The rows of each matrix lie in a flat space through zero, up to rounding. After each matrix: how many dimensions does the smallest such space have?

[[ 1.17 -0.38  0.16  0.03 -0.20 -1.03  0.66 -2.37]
 [-0.38  1.33  1.84  0.04  0.02  3.10 -0.04 -1.12]
 [ 0.16  1.84 -0.20 -0.73 -3.98  1.64  0.32  2.72]
 [ 0.03  0.04 -0.73 -0.20 -0.99 -0.57  0.01  1.41]
 [-0.20  0.02 -3.98 -0.99 -4.68 -3.06 -0.18  7.80]
 [-1.03  3.10  1.64 -0.57 -3.06  5.21 -0.21  2.58]
 [ 0.66 -0.04  0.32  0.01 -0.18 -0.21  0.40 -1.52]
 [-2.37 -1.12  2.72  1.41  7.80  2.58 -1.52 -3.61]]
 | 3

[[ 1.99 -0.63  1.64 -0.31 -0.48  4.17 -0.90  0.32]
 [-0.63  1.31 -1.30  0.82 -1.51 -1.30 -2.08  0.91]
 [ 1.64 -1.30  1.07 -0.05 -0.63  4.64 -3.37 -2.11]
 [-0.31  0.82 -0.05  1.64 -0.72 -1.13  0.19  0.27]
 [-0.48 -1.51 -0.63 -0.72  0.56  2.25 -2.19 -2.61]
 [ 4.17 -1.30  4.64 -1.13  2.25 -6.02  5.98 -2.52]
 [-0.90 -2.08 -3.37  0.19 -2.19  5.98  0.99  1.20]
 [ 0.32  0.91 -2.11  0.27 -2.61 -2.52  1.20  2.76]]
 | 6

[[ 0.07 -0.55 -0.37  0.09  0.13 -0.24 -0.52 -0.04]
 [-0.55  5.73  5.59  1.04 -0.53  3.04  2.07 -0.76]
 [-0.37  5.59  6.96  2.68  0.18  3.47 -0.78 -1.78]
 [ 0.09  1.04  2.68  2.03  0.67  1.11 -2.73 -1.28]
 [ 0.13 -0.53  0.18  0.67  0.37 -0.05 -1.48 -0.41]
 [-0.24  3.04  3.47  1.11 -0.05  1.78  0.16 -0.75]
 [-0.52  2.07 -0.78 -2.73 -1.48  0.16  5.96  1.64]
 [-0.04 -0.76 -1.78 -1.28 -0.41 -0.75  1.64  0.81]]
 | 2

[[ 1.49 -2.06 -1.86  0.27 -2.30 -0.06 -0.36  1.41]
 [-2.06 -2.72 -0.31  1.28  2.13 -0.84  0.23  2.16]
 [-1.86 -0.31 -0.49  1.17 -1.32  0.44  0.78 -0.88]
 [ 0.27  1.28  1.17 -0.11 -3.49 -1.91 -0.59 -2.27]
 [-2.30  2.13 -1.32 -3.49 -6.77 -0.44  1.78 -0.63]
 [-0.06 -0.84  0.44 -1.91 -0.44 -0.60  2.56  2.69]
 [-0.36  0.23  0.78 -0.59  1.78  2.56  4.53  1.42]
 [ 1.41  2.16 -0.88 -2.27 -0.63  2.69  1.42 -0.04]]
 | 6

[[-5.06 -2.04 -1.19 -7.36  1.58  0.09 -0.38  3.40]
 [-2.04 -6.73 -0.79 -3.63 -2.33  2.14 -0.10 -2.97]
 [-1.19 -0.79  0.07 -0.78 -0.12  1.06 -0.67  1.17]
 [-7.36 -3.63 -0.78 -8.13  1.05  2.87 -2.14  6.05]
 [ 1.58 -2.33 -0.12  1.05 -1.67  0.17  0.69 -3.78]
 [ 0.09  2.14  1.06  2.87  0.17  1.60 -1.50  2.97]
 [-0.38 -0.10 -0.67 -2.14  0.69 -1.50  0.91 -0.64]
 [ 3.40 -2.97  1.17  6.05 -3.78  2.97 -0.64 -4.56]]
 | 3

[[-0.40 -1.69  0.13 -1.09 -0.08  0.81  1.44  0.18]
 [-1.69 -6.98  0.42 -4.28 -0.69  2.34  6.23  0.82]
 [ 0.13  0.42  0.09  0.07  0.41  0.82 -0.66 -0.12]
 [-1.09 -4.28  0.07 -2.31 -1.02 -0.12  4.27  0.61]
 [-0.08 -0.69  0.41 -1.02  1.07  3.19 -0.23 -0.13]
 [ 0.81  2.34  0.82 -0.12  3.19  6.91 -4.31 -0.83]
 [ 1.44  6.23 -0.66  4.27 -0.23 -4.31 -4.93 -0.57]
 [ 0.18  0.82 -0.12  0.61 -0.13 -0.83 -0.57 -0.06]]
 | 2
